The rows are grouped in 4 ways, from coarse to fine. Each group lies inside one group of the grouping before and may be the whole of it. The rows also spread widely along 16 directions, which tell nothing about the answers.
In the rows, 128 means zero.
Known rows, each followed by its group in each grouping:
[ 66 167 119 114 151 141 155 139 148 133 155 179 145 155 178  81 121 134
 125 176 147 108 130 148 105  90 162 133 163 125 142 121 110 155 133 155
 130 143 128 111 140 187] -> Z_795 Z_323 kar vareb
[109 174  71 129 195 151 111 180 180 146  75 195 149 170  74 112 127 105
 122 148 137 127 123 159 162 115 133 120 130 141 143 109  99 128 117 111
 150  98 124 130 111 112] -> Z_128 Z_801 kib fini
[183 101 132  82 122 117 160 128 142  92 161 108 122 116  87 144 123 124
  70  83 142 144 114 159 145 159 167 112 125 105 135  94 123  59  99 109
  97 109 122 171 144  64] -> Z_128 Z_632 Tekop Dapon
[139 172  89  85 170 166 179  52 157 133  92 137 125 184  85  95 119 153
 101 129 115  46 120 159 145  64 214  64 122 137 142 155  92  91 111 132
 145 112 130 146 181 188] -> Z_128 Z_632 Rifi Somet
[ 91 114 149 143 128 106 180 155 131 116 148 147  85 129 122  97 135 118
 134  95 137 134 110 161 111 136 131 142 111  99 117 139 134  86 106 106
 136 139 109 137 128 123] -> Z_128 Z_796 vek Fepok
[167  99 147 147 102  97  89 110 142 141 147 106 126 123 121 154 124 131
 123 121 105 161 152  84 124 141 105 156 107 139 104 160 126 151 166 145
 143 132 153 119 121 101] -> Z_795 Z_71 Tomil lipoz
[140 156  97 158 126 176 130 185 133 131 105 155 103  92 113 163  92 108
 145 165 172  93  58 154  97 159  88  96 135 133 166 102 127 156  82 153
  96 127  87 119  73 125] -> Z_128 Z_632 misi sumul
[ 63 123 118 155 135  95 153 134 129 140 124 139 130 152 119  80 191 118
 171  94 158 141 168 186 162 109 168 139 124 103 122 141 159 127 167  79
 143 129 121 139 122 122] -> Z_128 Z_801 vaf lomul
[141 133 140 150 149 123 151 178 153 132 143 169 131 155  87 109 123  98
 126  93 158 119  95 139 116 177 159 137 108 125 133 142  77 119 125 119
 127 129 127 162 115  82] -> Z_128 Z_632 Tekop kekir
[163 166 168 102 139  76  52 159 101  53 185 155 150 118 117  89 149  68
  89 140 123  90 117  96  99 159 111 175 134 133 133  91  77 133 151  74
 201 121 113 209 160  93] -> Z_128 Z_801 kib tulo
[141 181 138 101 151 139 175 113 127  81 140 121 162 152 115 142  76 138
  57 147 185 122 139 123  66 112 184  81 130 168 153 121  86 178 137 195
 157 167 136 126 112 203] -> Z_795 Z_71 Tomil Rora
[182  95 108 112 141 115 113 112 117 145 133  88 135 144  72 161 165 123
 128 103 111 144 116 126 170 125 120 116 105 135 126 115 115  92 130 112
 122  94 116 147 123  63] -> Z_128 Z_632 Rifi bezu
[132 117 111 121 116 152 143 207 178  96 103 150  83 107  88 111 122  98
  92 137 108 106 111 157 129 137 122  84 115  93 157 156 137  84  67 124
 129 136 108 130 141 117] -> Z_128 Z_801 vaf bof
[ 88 122 116 143 124 109 158 113 110 131 118 129  87 133 122 127 120 141
 144 140 128 137 126 160 116  91 110 127 104 134 116 104 160 143 144 122
 166 111 118 100 118 145] -> Z_128 Z_632 misi zimo
[188 160 137 127 168  81 141 122 168  88 148 131 134 157  75 128 147  92
  80  69 163 128 139 191 144 137 177 104 102 137 138 151 101 110 161 130
 183 101 117 203 112 131] -> Z_128 Z_942 zubal kinen
[125  80 154 138  82 110 150 146 116  92 117 101  85 110 104 134  98 134
 111 122 122 143 144 106  79 148 137 115  99 123 123 159 146 132 128 144
 128 153 146 107 150 116] -> Z_128 Z_632 Rifi Somet
[179 149 133 145 141 100 128 133 116  90 133 113  94 118 109 151 151 105
 122  98 163 114 107 191 105 149 111 107 107 138 149 100 150 122 133 124
 129  96  88 162 100 132] -> Z_795 Z_71 Tomil lipoz
[105 155  85 131 154 151 109 126 135 178 141 133 135 155 125 103 181 121
 169 153 160 111 105 118 168  90 113 147 150 118 131 138 105 103 107 117
 103 138  87 140 113 112] -> Z_795 Z_71 Tomil lipoz
[190 109 162 129 107  78  40 121 132 135 206 112 180 101 138 158 143 101
 124 122 116 160 147  69 138 164 103 185 141 134 112 144  91 160 185 133
 144 131 149 163 113  68] -> Z_128 Z_796 vek Fepok
[131 118 118 108 136 146 142 176 117  72  99 144 149 150  73  99 137 103
 108 148 128  83 136 143  90 145 179  77 128 125 162  89 110 168 131 107
 135 135 142 123 158 108] -> Z_128 Z_796 vek Fepok
[129 121 115 116  93 132 101 113 155 146 153 119 104 101 129 144 105 130
 105 174  80 134 122  87 151  83  71 140 123 117 114 153 127 120 116 146
 177 134 123 118 129 128] -> Z_128 Z_632 Rifi Somet
[105 120  99 103 122 139 181 109 130 101  82  86 137 115  90 149 136 158
 106  87 157 165 170 172 162 113 177  84 138 109 132 122 172 102 108 110
 100 144 134 121 115 132] -> Z_128 Z_796 vek Fepok
[109  97 102 111 147 125 126 136  96 117  97 111 144 137 111 160 141 142
 136 143 126 178 150 129 133 116 125 116 128 152 125  87 146 134 130 133
 104 113 138  86 122 106] -> Z_128 Z_942 zubal kinen
[169 116 105  93 103 128  92 111 150 139 174 117 114  99 106 131 144 114
 106 137  98 118  94 112 186 118  90 154 141  92 117 105 120  65  97  87
 133 106 102 174 144  54] -> Z_128 Z_632 Rifi Somet
[178 103 110  86  91 123 126 107 179  95 146  76  92  70 128 153 135 137
  84 106 140 137 153 184 165 117 154  87 158  81 148 155 187  55  97 141
  65 119 111 151 149 119] -> Z_128 Z_796 vek Fepok
[155  87 134  96  90 113 141  91 151 104 146  96  82 108 135 130 123 151
  91 126  97 133 150 144 126 108 140 112 122 104 122 134 170  84 120 138
 105 118 135 115 172 128] -> Z_795 Z_71 Tomil lipoz
[157  96 101  74  94 165 133 136 137 101 115 103 139  85  92 156 116 142
  84 124 114 140 120 115 164 152 143 106 150  98 134  89 138  76  71 100
  73 130 138 133 146  56] -> Z_128 Z_632 Tekop kekir
[ 54 158 134 114 117 120 136 108 128 104 129 169 116  94 181  91 112 144
 135 147 106 112 140 145 116 102 129 161 159 107 113 110 157 126 123  96
 149 134 134 118 152 177] -> Z_128 Z_796 vek Fepok
[ 92 189 145 112 179 111 104  82 138 147 152 148 152 109 219 142 119 157
 149 109 143 152 138 124 134 101 133 172 169 148 116 189 109  78 118 174
  97 132 128 135 118 214] -> Z_128 Z_796 vek Fepok
[118 105 153 110 105 120 113 155 156 122 170 161 149  98 165 125 118 122
 109 138  82 142 142 116 132 142 130 150 139 110 126 130 118 128 135 135
 136 130 159 120 141 111] -> Z_128 Z_632 Tekop Dapon
[124 148 114 143 110 142 189  81 127 130 114 100 142 160  93 140 103 153
 100 144 147 114 152 140 107  86 172  74 109 150 135 131 128 215 168 161
 184 156 145 105 102 192] -> Z_795 Z_323 kar vareb
[120 134  77 103 149 132 111 114 149 143 115 122 162 149 103 126 146 134
 126 150 155 145 167 151 171  94 169 109 155 130 140 110 138 138 150 125
 107 114 135 120 133 112] -> Z_128 Z_801 vaf lomul
[ 69 107  98 138 151 162 150 186 157 194 131 191 102 142 150 129  90 137
 159 181 111 157  79 119 119 114  82 150 130 127 123 120 110 106  82 169
  88 118 122  61 113 109] -> Z_128 Z_632 Rifi Somet
[220 114 121 120 104  81  82  73 140  85 135  98 100 132  88 131 122 122
 101 132 144 104 158 157 104 144 161 119 123 138 131  82 166 167 195 108
 123  75 139 153 170  85] -> Z_795 Z_71 Tomil lipoz

New rows. What belongs after each?
[135  80 114 135 121 106 150 139  82 125 147 111 119 163  79 139 137 117
 135 161 137 142 122 148 102 118 121 108  97 148 135  41 137 189 171 120
 152  98 123  98 119  72] -> Z_128 Z_632 Tekop Dapon
[113 123 130 132 164 100  99  91 104 152 118 106 145 132 188 167 156 154
 177 119 124 159 170 148 131  94 137 120 132 169 133 172 147 129 169 184
  90 102 143  93 121 185] -> Z_128 Z_632 Rifi Somet
[ 86 180 116 137 121 136  76 102 115 133  91 140 151  93 150 136 102 150
 154 142 146 130 137  68 128 130 117 179 157 146 106 153 119 151 129 114
 135 154 144 128 115 147] -> Z_128 Z_632 misi zimo
[149 119 122 146 103 104 124 154 194 138 180 141  74 112 114 106 141  89
 110 134 129 118 116 177 153 114 107 125 118  85 137 157 145 100 130 127
 158 115  92 161 123 109] -> Z_128 Z_801 vaf lomul
[137 148  90 133 135 127 114 132 197 121  90 138  79 184  63  75 111 121
 101 162 152  97 155 117 113  93 168 109 112 129 135 189 117 136 139 145
 152 137 131 129 172 133] -> Z_795 Z_71 Tomil lipoz
[122 145 126 178  99  99  69 156 173 128 131 147  62 119 124  90 121  92
 147 167 134  91 134 112 106 113 101 149 116 121 131 210 134 157 154 141
 172 134 112 141 143 136] -> Z_128 Z_632 Tekop kekir
[136 119 149 154 129 113  94 162 138 125 129 140 133 143 127 119 153 105
 139 134 102 119 145 104 106 137 116 131 104 140 134 173 107 161 157 147
 156 141 142 119 126 132] -> Z_795 Z_71 Tomil lipoz
[141 153 148 123 132 100 123  76 104 115 151 127 157 109 160 152 131 134
 131 115 119 114 138 162 122 124 145 129 132 149 130  98 134 163 177 126
 154  99 137 144 116 164] -> Z_128 Z_632 Rifi bezu
[171 118 103  95 146 127  71 163 118  83 132 119 127 171  99  96 151  97
 108 212 140  75 143 108  72 105 153  82 137 153 174 108 107 171 149 162
 111 121 119 110 187 113] -> Z_795 Z_71 Tomil Rora
[152 128 142 128 139 115 114 144 144 124 143 156 160 146 103 124 116 109
 115 121 122 121 129 110 114 158 156 138 117 141 128 132  81 154 160 129
 151 121 156 146 134  97] -> Z_128 Z_632 Rifi Somet
[140 152 165 145 130  99 126 119 159 135 159 130 100  98 152 140 112 124
 118  78 131 146 114 119 132 140 113 159 114 122 111 222 108  62 104 153
 139 147 114 166 111 164] -> Z_128 Z_801 vaf bof
[122 118 138 131 130 118 156 103 107 142 155 140 134 123 144 144 120 137
 139 128 118 134 114 156 117 126 126 131 123 135 122  82 135 143 144 124
 131 108 129 111 114 134] -> Z_128 Z_801 vaf lomul
[ 75 133 104 105 133 122 145 141  91 115 164 126 126 138 131 105 144 123
 133 181 175 131 120 142 118  83 126 131 148 123 140  69 132 142 131 122
 138 135  96 120 127 121] -> Z_128 Z_632 misi zimo
[147 139 149 127 100 112 127 110 123 103 166 116 141  81 133 141 148 112
 115 100 118 115 125 152 146 137 116 132 136 103 129 118 136 129 134  98
 163 134 115 170 104 129] -> Z_128 Z_796 vek Fepok
[129 117 144 159 137 118 162 107  78 142 123 113 102 167  95 126 134 138
 156 113 137 120  98  97  83 134 118 140  83 154 107 125 105 137 130 122
 141 142 118 116 120 122] -> Z_795 Z_71 Tomil lipoz
[167 132 114 150 127 119 120 179  89 103 135  83 146 115  56 165 176  84
 127 102 207 146 111 157 144 166 108 103 119 127 157  85 129 143 126  99
 124 137  77 177  60  63] -> Z_128 Z_801 kib tulo
[126  92 167 153 125 114 118 185 137 157 176 180 137 127 143 122 117 101
 143 135  84 139  98  92 102 171 100 170 108 125 115 139  82 137 132 135
 139 133 146 113 123  88] -> Z_128 Z_801 vaf bof
[152 132 131 137 124 119 109 155 149 118 151 148  98 128 117 107 133 104
 124 138 140 108 103 129 107 149 114 146 126 116 133 123 118 117 120 119
 121 123 108 148 135  96] -> Z_795 Z_71 Tomil lipoz
[ 57 100 147 140 128  98 143 197  98 104 134 143 146 109 167 135 147 123
 156 117 158 190 157 160 107 152 128 142 132 127 135 110 156 148 148 136
 108 141 138  96  96 123] -> Z_128 Z_632 misi sumul
[ 89 169 133 110 126 127 164 137 134  97 175 134 156 140 118  82 116 118
  98 145 212 114 138 119 101 116 195 131 164 112 141 136  89 152 131 134
 140 191 118 162 130 149] -> Z_128 Z_796 vek Fepok
[120 169  95 129 120 143 137 138 124 137 161 111 149 120  83 141 126 112
 111 149 205 140  99 112 153 112 111 134 142 121 134 109  97 146 114 123
 162 163  87 165  67 101] -> Z_128 Z_632 misi zimo
[108 144 139 153 116 108 120 146 133 116 123 141 129 115 116 120 129 115
 135 104 149 137 138 124 127 153 135 155 122 123 121 147 125 140 142 104
 153 141 132 153 110 111] -> Z_128 Z_632 Tekop Dapon
[132 124 120 134 148  97 121 124 124 145 174 116 103 137 150 125 179 110
 160 130 152 118 118 183 139  94 120 119 129 125 147 140 139 102 145 149
 112  98  85 145 122 135] -> Z_128 Z_632 Rifi Somet
[165 108 138 120 141 113  96 138 110 110 124 120 145 137 112 137 168 114
 128 110  94 124 134 114 125 148 120 128 111 141 129 119 114 120 137 113
 128 113 135 133 137  94] -> Z_795 Z_71 Tomil Rora
[122 141 100 132 142 150 144 114 124 133  86 135 157 169  85 101 167 132
 141 117 121  89 138 139 145 120 175 106 124 130 134 120 115 154 142  89
 141 128 140 136 137 124] -> Z_795 Z_323 kar vareb
[108 160 147 123 121 125 133 105 145 123 142 135 115 105 175 119  97 154
 116 112 149 136 121 100 109 137 145 168 155 121 111 182 118  87  98 148
  93 161 130 142 141 167] -> Z_795 Z_323 kar vareb
[145 149 103 127 160 109  88 123 145 114 103 139  72 147 110 115 101 125
 133 160 147 108 121 132  89 109 125 128 130 151 134 146 131 115 123 149
 109  98 111 122 165 139] -> Z_128 Z_796 vek Fepok
[179 113 122 126 110 116  95 130 150 112 138 143 101 134  91 119 106 112
  99 159 102 109 116 109 103 142 109 141 113 130 120  91 124 148 143 112
 151 103 133 128 156  76] -> Z_795 Z_71 Tomil Rora
[133 173  88 127 153 150 104 142 119  92  63 163 125 131  89 111 124 110
 137 159 138  64 115 168 106 136 146  95 139 143 159  73 140 164 125  89
 133  95 118 133 144 134] -> Z_128 Z_801 vaf lomul
[140 122 126 145 155  84  96 186 180 137 168 152  73 136 126 129 123  91
 121 143 131 168 117 151 122 113  70 148 110 127 131 164 124  98 128 172
 147 102  97 127 112 116] -> Z_128 Z_796 vek Fepok
[ 88 127 108 148 135 131 148 157 141 146 118 160 128 162  92 102 114 123
 140 149 156 132 127 124 116 124 148 136 116 131 124 125 107 166 148 125
 152 139 138 110 119 104] -> Z_128 Z_632 misi zimo
[127 149 145 131 150 102 115  81  91 115  98 140 114 125 133 136 125 141
 145 107  74 110 123 126 114 119 108 144 100 158 105 123 129 117 134  97
 176  98 136 128 144 167] -> Z_128 Z_801 vaf bof
[157 127 129 145  86 123 110 145 125  90 126 100  91  70 138 183  84 124
 112 160 157 133 129 148  80 143 102  94 130 141 157 120 172 177 133 179
 114 126 116 107 100 148] -> Z_128 Z_632 Tekop Dapon
[166 104 123 120 105  98 130  95 130 127 165 112 115 139  78 134 126 120
  99 132 105 131 123 132 145 113 120 133 101 125 111  82 127 142 162  98
 188  98 129 147 134  75] -> Z_128 Z_632 Tekop Dapon
[148 110 100 128 121 179 114 132  86 168 142  71 216  98 137 188 214 121
 171 135 148 118 133 150 187 121 135  62 161 125 176 114 131 162 130 147
  63 149 108 119  64 119] -> Z_128 Z_801 kib tulo
[ 48 123  90 103 162 148 168 111 111 152  88 160 152 166 119 102 129 165
 149 147 121 146 144 139 148  90 165 136 142 131 111  71 135 118 122  90
 110 118 149  82 149 122] -> Z_128 Z_801 kib fini
[172 124 105 141 100 132  98 121  89 108 112  96 155 134  52 131 159 107
 131 140 151  98 127 100 124 155 130 123 122 133 131  63 124 197 160  68
 149 134 121 150 115  52] -> Z_795 Z_71 Tomil Rora
[103 125 120 126 160 123 124 167 108 130 128 149 145 145 123 141 128 122
 139 144 132 159 119 123 119 128 112 137 121 153 131  96 107 140 129 138
 131 115 130 106 108 108] -> Z_128 Z_632 Tekop kekir
[156 132 136 107 135 131 137  98 112 133 170 126 139 116 132 151 108 136
 120 130 130 123  90 119 116 135 121 138 140 133 122  93 102 113 110 133
 110 123 118 138 122 118] -> Z_128 Z_796 vek Fepok
[147  85 131  97  96 111  93 143 145  96 131 107  88  82 140 150 118 131
 102 141  84 150 143 121 131 123  98 121 125 113 129 151 161  83 108 145
 114 116 135 112 159 111] -> Z_128 Z_632 misi sumul
[125  97 139 124 139 112 161 119 121 158 175 128 145 170 105 118 126 132
 125 129 146 150 124 110 120 123 160 140 115 134 114 120  89 129 148 137
 125 139 138 122 133  95] -> Z_128 Z_801 kib fini
[184 149 117 137  93 121 102 102 170 129 148 108 132 116  95 154  89 128
  83 141 153 138 134 100 130 136 127 138 135 132 122 142 119 172 152 147
 153 140 136 152 106 112] -> Z_795 Z_323 kar vareb
[166 193 145 176 135 109 134  93 124 125 135 101 124  94 136 187 101 126
 129  89 213 132 120 178 106 146 132 108 124 159 148 160 140 162 152 173
 129 134  98 163  50 197] -> Z_128 Z_801 kib tulo
[193 113 134 151  81 148 127 101 168 145 122 101  98 109  88 153  84 130
 106 132 108  90 117  91 111 137 141  90 102 127 133 212 112 140 118 168
 131 155 140 127 135 140] -> Z_128 Z_801 vaf bof
[ 91  90 116 115 138 162 170 157  81 124 125 144 134 154 130 125 114 135
 145 198 127 114 104 116  69 117 145  94 132 148 146  71 112 169 113 162
  92 139 132  59 144 129] -> Z_128 Z_942 zubal kinen
[152 111 142 120  95 103 122 135 147 108 193 118 128 113 161 138 109 123
  94 165 148 144 146 143  94 127 137 122 148 123 144 112 144 175 166 178
 118 131 134 117 128 135] -> Z_795 Z_323 kar vareb
[ 95 101 155 136 104 120 118 158 129 109 109 154 134 105 152 110 128 128
 146 116  93 123 154 115 104 162 151 143 129 115 124 157 135 135 140 115
 116 141 166 113 156 121] -> Z_128 Z_632 Rifi Somet
[110 112 112 127 160 141 141 137 123 154 113 151 128 167 125 120 147 138
 152 140 103 127 118 132 122 114 126 126 114 141 125 110 117 122 122 132
 110 113 132  90 134 121] -> Z_795 Z_71 Tomil lipoz
[100  90 113 138  81 133 142 141 106  96  73 107 109  94  96 142 101 150
 137 133 145 154 154 124  99 157 140 122 135 115 122  92 185 162 124  98
  89 145 150  86 130  90] -> Z_128 Z_796 vek Fepok
[107 114  86 132 123 146 137 112 157 173 101 113 120 108 133 169 119 163
 148 123 144 175 141 149 173 106 125 119 139 121 122 150 164 105 113 152
  78 121 132  92  97 122] -> Z_128 Z_632 misi zimo
[121 128 122 133 115 139 117 147 139 131 123 137 139 110 116 132 115 125
 125 138 131 134 128 106 128 142 129 133 136 123 129 140 119 134 116 125
 123 148 135 123 122 113] -> Z_128 Z_801 vaf lomul
[117 109 129 138 132 123 161 168 133 133 158 137 152 154 115 126 105 123
 127 143 208 154 139 134  86 151 189 116 135 137 147 126 101 178 160 176
  92 153 144 108 111 105] -> Z_128 Z_632 misi zimo
[145  98 129 130 112 116 120 149  94 104 131  98 122 124 101 127 160 108
 139 134 141 114 132 131 111 138 140 103 120 124 146 122 136 137 132 117
 112 136 115 130 140 102] -> Z_128 Z_801 vaf bof
[ 78 137 127 109 100 137 136 114 122  85  95 125 114  96 165 114 123 155
 119 150 112 118 168 137 108 102 141 116 145 118 131 126 178 138 121 124
 125 149 143  94 153 185] -> Z_795 Z_71 Tomil lipoz
[120 148 138 168 109 137  86 150 115 146 140 148 150  96 139 153 109 109
 153 166 112 118 108  76 102 142  69 155 131 144 125 133 102 206 142 141
 170 155 130 112  80 134] -> Z_128 Z_796 vek Fepok
[109  89 150 114 103 131 199  90  84 129 165 113 100 140 138 113  85 160
 128 158 145 111 106 108  59 118 173 117 125 129 122 110 122 133 118 152
  90 156 134  89 170 146] -> Z_128 Z_801 vaf bof
[118 131 113  94 138 108 110 123  96  94 140 113 136 102 145 137 159 128
 127 136 154 145 142 170 143 115 129 128 159 123 141  63 166 105 129 100
  96 102 106 139 134 116] -> Z_128 Z_801 kib fini
[182 108 158 118 122 116 122 126 147 125 144 104 152 103 109 160 163 116
 103  53  81 140 135 123 175 154 135 115 103 114 125 194 103  68 113 121
 142 136 140 170 117 113] -> Z_128 Z_801 vaf bof
[ 91  76 151 130 106 108 150  78 111 160 152 135 163 133 191 153  86 176
 152 158 101 169 179 123  89 114 169 135 133 156 110 105 148 212 210 180
 110 119 201  44 138 156] -> Z_128 Z_632 Rifi Somet
[ 97 106 143 117 149 118 147 185 131 104 117 164 152 155 115 112 124 119
 113 122 106 150 148 125 108 145 159 124 110 138 133 126 100 137 138 133
 144 131 164 107 143 112] -> Z_128 Z_632 Tekop kekir
[138 151 154 111 147 111 124 125  86  83 143 120 138 114 144 132 153 112
 122 116 123 100 122 144 105 126 134 109 124 142 147 127 115 115 122 126
 145 129 111 154 135 171] -> Z_128 Z_801 vaf bof
[145  87 151  99 119 116 143  65 156 191 218 132 187 133 174 149 128 154
 120 112  82 159 142 115 175 113 162 152 138 122 103 134  93 119 171 156
 119 116 175 121 132 109] -> Z_128 Z_632 Tekop kekir
[204  84 141 128 111 118  68 169 173 116 161 116 101 113 149 141 125 100
 121 168 127  91 141 129  81 143 152  77 131 133 178 210 119 141 149 225
  69 120 138 111 167 129] -> Z_128 Z_632 misi zimo
[158 139 112 128 122 117 100  71 120 143 145 110 139  97 140 155 143 138
 156 114 151 122 124 157 153 133 131 143 159 123 124  98 154 130 146 104
  88 100 116 149 113 109] -> Z_128 Z_796 vek Fepok
[132 131 157 123  89 100 125  55 127 109 114 144 109 100 118 138  40 165
  94 118  77 143 137  74 100 147 125 183 109 142  68 111 132 143 145  89
 185 122 181 121 160 129] -> Z_128 Z_801 vaf bof
[112 170  63 128 178 125  89 125 122 153 118 176 133 156 114 121 130 118
 166 185 166 118 103 172 141 102 106 150 151 153 133  26 133 172 159  99
 133  58 104 122 111  93] -> Z_128 Z_632 misi zimo
[ 79 161 100 124 111 143 176  60 164 153 133 162  96 143 137  70 107 159
 130 152 142  85 125 157 137  80 167 147 148  96 107 107 151 129 131  93
 139 130 124 126 155 158] -> Z_795 Z_71 Tomil lipoz
[ 83 172 120 136 157 108 115 140 167 150 152 186 112 139 156 116  81 124
 125 166 141 153 116 127 116  98  98 175 134 144 115 135 108 135 138 160
 167 114 122 120 113 156] -> Z_128 Z_632 Rifi Somet
[ 99 131 145 115 151 103 147 151 104 119 172 136 176 144 126 129 131 121
 113 122 174 178 140 119 119 138 151 153 136 139 123  97  94 138 147 130
 133 149 134 136 106 110] -> Z_128 Z_801 kib fini
[ 94 122 107  87  85 168 177  87 130 118 117 117 152 100 123 131 104 163
  95 147 104 118 145 129 151  96 164  99 150 102 126  97 146 136 111 110
 138 152 152 110 141 141] -> Z_128 Z_632 Rifi Somet
[111 156 143 145 178  73 112 146  96 103 130 144 124 178 117 128  97 119
 131 148 180 160 141 112  58 125 134 149 105 194 127 123  93 183 180 169
 165 117 135 115 122 149] -> Z_128 Z_632 Tekop kekir
[ 97 138 150 137 137 110 174 121 102 125 172 123 119 162 138  97 132 132
 135 133 187 127 121 120  78 116 157 142 122 135 125 133 104 141 140 150
 127 166 112 129 125 154] -> Z_795 Z_71 Tomil lipoz
